There are 6 hidden switches. A switch that is on adds its own fixed numbers to the row, and there is some noise. The rows also spread widely along 5 directions, which tell nothing about the answers.
Some rows, each with its switches (1 for on, 0 for off) after it:
[-51,  24,   1, -49, -54, -50,   8,  14,  47, -25, -32,   2,  39, -39, -13,
   6,  16,  27,  69]
0 1 0 1 1 0
[-49,  -5,   3, -24, -30, -24,   3, -18,  29,   0,   8, -20,  19, -21,  -4,
   1,   5,   9,  40]
1 1 0 0 1 0
[-24,   4,  26,   7, -39, -75,  27, -23,  28, -52, -28, -42,  13, -55, -15,
  18,  14,   8,  21]
0 0 0 0 1 1
[-48,  34,  22, -43, -78, -48,  15,  -8,  58, -68, -23, -16,  28, -38, -13,
  18,  14,  40,  57]
1 1 0 0 1 1
[-43, -20, -27,  28,  14, -38,   7, -39,  37,  22, -25, -41,  13, -37,  -8,
  38,   7,  38,  24]
0 0 0 0 1 1
[-52,   3, -22, -61, -21, -51,  10,  13,  22,  -1,   6,  34,  25, -32,  11,
  24,  -6,  26,  71]
0 1 0 0 1 0
[-40,   9,  30, -43, -57, -14,  -3,  13,  31, -12,   7,  -2,  25,  -1, -18,
 -10,  13,   6,  43]
0 1 0 1 1 0
[-58,  11,   5,   2,  -4, -33,   4, -11,  -3,  32,   9, -15,   9, -12, -17,
 -14,  -3,   7,  22]
0 1 0 0 1 0
[-17,  10,  67, -18, -77,   3,  13,   7,  32, -55,  23, -29,  29,  -5, -16,
  -3,  16,  -7,   7]
0 1 0 0 1 0
[-50,   3, -17, -39, -15, -65,  -5,   5,  38,   0, -21,   2,  29, -56,  -4,
   8,   1,  12,  73]
0 1 0 1 0 0
[-46,  18,  28, -51, -51, -11,  -3,   4,  17, -11,  24,  10,  16,   6,  -6,
  -9,   2,  10,  41]
1 1 0 0 1 0
[-30,  34,  35, -20, -61,  -1,   9,  12,  32, -33,   0,   4,  24,  17, -18,
  28,  16,  44,  25]
0 0 0 0 1 1
[-21, -17,  41, -26, -70,  23, -10,  -6,  79, -34,  25, -32,  34,  -9, -28,
  19,  34,  -2,  30]
0 1 1 1 0 1
[-58,  45,  17, -29, -60, -75,   9, -17,  42, -39, -52, -34,  22, -51, -35,
 -16,  21,  20,  57]
1 1 0 1 1 1
[-41, -11,   0, -38, -31, -30,  -3,   2,  40,  -2,  -9, -12,  30, -33,  -8,
   8,  15,   8,  54]
0 1 0 1 1 0

New rows, each followed by its switches (1 for on, 0 for off):
[-14, -13,  26, -33, -32, -46,   0, -21,  37, -39,   9,  -9,   2, -43,   2,
  10,   7,   0,  40]
1 0 0 0 0 1
[-40,  34,  37, -44, -67, -50,  -3,  -6,  23, -44,  30,   2,  -1, -31, -22,
 -14,  15,  -8,  42]
1 1 1 0 0 1
[-22,  14,  10, -22, -24, -85,  20,   6,  -4, -24, -13,  14,   9, -39, -10,
   2,  -1,  10,  45]
0 0 0 0 1 0
[-48, -17,  -1, -21, -23, -12, -12, -22,  17,  24,  36, -16,   4, -13, -13,
  -7,  11,  -9,  29]
1 1 1 0 1 0
[-67,  26, -24, -29, -11, -51,  -8, -11,  18,  25,  10,   2,   5, -24, -12,
 -17,  -2,  11,  53]
1 1 1 0 0 0
[-32,  23,   0,   3, -41, -23,  12,   4,  56, -33, -16, -20,  34, -16, -20,
  26,  10,  38,  38]
0 0 1 0 0 0
[-49,  24, -14, -26, -22, -64,   9, -10,  23, -12, -32,  -3,  13, -33,  -5,
  12,  -3,  40,  58]
1 0 0 0 1 0
[-15,  20,  17,  -5, -29, -87,  22,  -1,  20, -54, -31, -17,  14, -59,  -9,
   5,   5,   7,  40]
0 0 0 0 0 0
[-63,  17,  -6,  -5, -27, -39,   8, -24,  25,   5, -22, -32,  21, -26, -17,
  -6,   2,  23,  34]
1 1 0 0 1 0
[-32,  12,  -7, -10, -16, -45,   3, -13,  32,  -8, -28, -23,  18, -33,  -1,
   9,   2,  29,  43]
1 0 0 0 0 0
[-19, -16,  27, -33, -32, -27,   4, -13,  13, -14,  15,   2,   1, -13,   3,
   3,   9,   0,  36]
1 0 0 0 1 0
[-51,   9,  16,   0,  -8,   2, -14,  -9,  18,  33,  24, -11,  12,   0, -11,
   2,   1,  16,  17]
0 1 0 0 0 1
[-49,   1, -13, -26, -32,  -9, -16, -10,  49,  13, -13,  -8,  20,   3, -24,
   5,  18,  22,  48]
1 0 1 1 1 0
[-38, -54,   4,  -7,  -8,   7,  -7, -37,  27,  26,  24, -39,   9, -27,  -1,
   3,   9,  -6,  10]
1 1 0 0 1 0
[-14, -33,  20, -18, -27,   8,   5, -13,  39, -10,  22,   1,  17,  -6,   1,
  42,  15,  18,  25]
0 0 0 0 1 1
[-20, -44,   7,   0, -19,   1,  -5, -21,  43,   9, -15, -42,  31, -18, -11,
  18,  13,  10,  25]
0 0 0 1 1 0
[-22, -37,  25, -31, -21, -36,   8,  -7,   6,  -6,  38,  -4,   4, -38,   2,
   1,   5, -27,  25]
0 1 0 0 1 0
[ -7,  -5,  25,  18, -30, -42,  16,  -9,  36, -39, -16, -44,  21, -51, -11,
   9,   8,   7,  17]
0 0 0 0 0 0
[-30, -35,   9, -11, -23, -26,   9, -29,  42, -10,  12, -34,  14, -45,  -4,
  29,  12,   1,  25]
0 1 0 0 1 1
[-42,  -2,  -5,  17,   2, -25,   3, -24,  21,  17, -10, -34,  11, -16, -16,
  26,   5,  32,  14]
0 0 0 0 1 1
[-25, -14,  47, -49, -54, -17,   0,   0,  11, -25,  42,   6,   0,  -6,  -5,
 -18,   6, -25,  27]
1 1 0 0 1 0
[ 12, -59,  38, -25, -65,  -9,   5, -16,  79, -62,  29, -49,  31, -55, -12,
  18,  39, -41,  28]
0 1 1 1 0 0
[-62,  55,   6,  22, -11, -18,   7,   6,   0,  27, -28, -14,  25,  18, -29,
 -11,   1,  49,  16]
0 0 0 0 1 0
[-42,  18,   9, -40, -39, -68,   5,  -5,  26, -30,  -6,  -8,  20, -51,  -2,
  -8,  -2,   8,  58]
1 1 0 0 0 0
[-26,   0, -11, -30, -36, -58,   1, -15,  64, -34, -48, -23,  32, -61,  -1,
  18,  12,  28,  72]
1 0 0 1 0 0
[-64,  24, -22, -12, -36, -40,  -1, -26,  68,  -8, -69, -36,  39, -32, -21,
  26,  19,  60,  62]
1 0 0 1 1 1
[-35, -10,  18, -15, -52,  -7,  17, -15,  62, -37,   4, -37,  34, -31,  -7,
  40,  14,  28,  30]
0 1 0 0 1 1
[-34,  55,  19, -25, -53, -78,  21,  10,  23, -49, -33,  10,  12, -29, -19,
  17,  10,  38,  52]
0 0 0 0 1 1
[  4, -21,  59, -23, -45,   7,  -5,  -5,  29, -30,  34, -12,   9,  -4,  -3,
  -5,   9, -14,  15]
1 0 0 0 0 0
[-56,  -5,  -1,  -9, -19,  -4, -13,  -7,  31,  32,  -7, -26,  29,  -6, -24,
  -5,  14,  15,  35]
0 1 0 1 1 0
[-36, -59,  -1, -10, -11,   1,  -8, -44,  34,  18,  45, -38,  -2, -31,  -9,
   6,  17, -21,  11]
1 1 1 0 1 0
[-77,   7, -31, -52, -14, -51, -15, -11,  32,  30, -24,   7,  17, -34,  -2,
   0,   2,  24,  82]
1 1 0 1 1 0
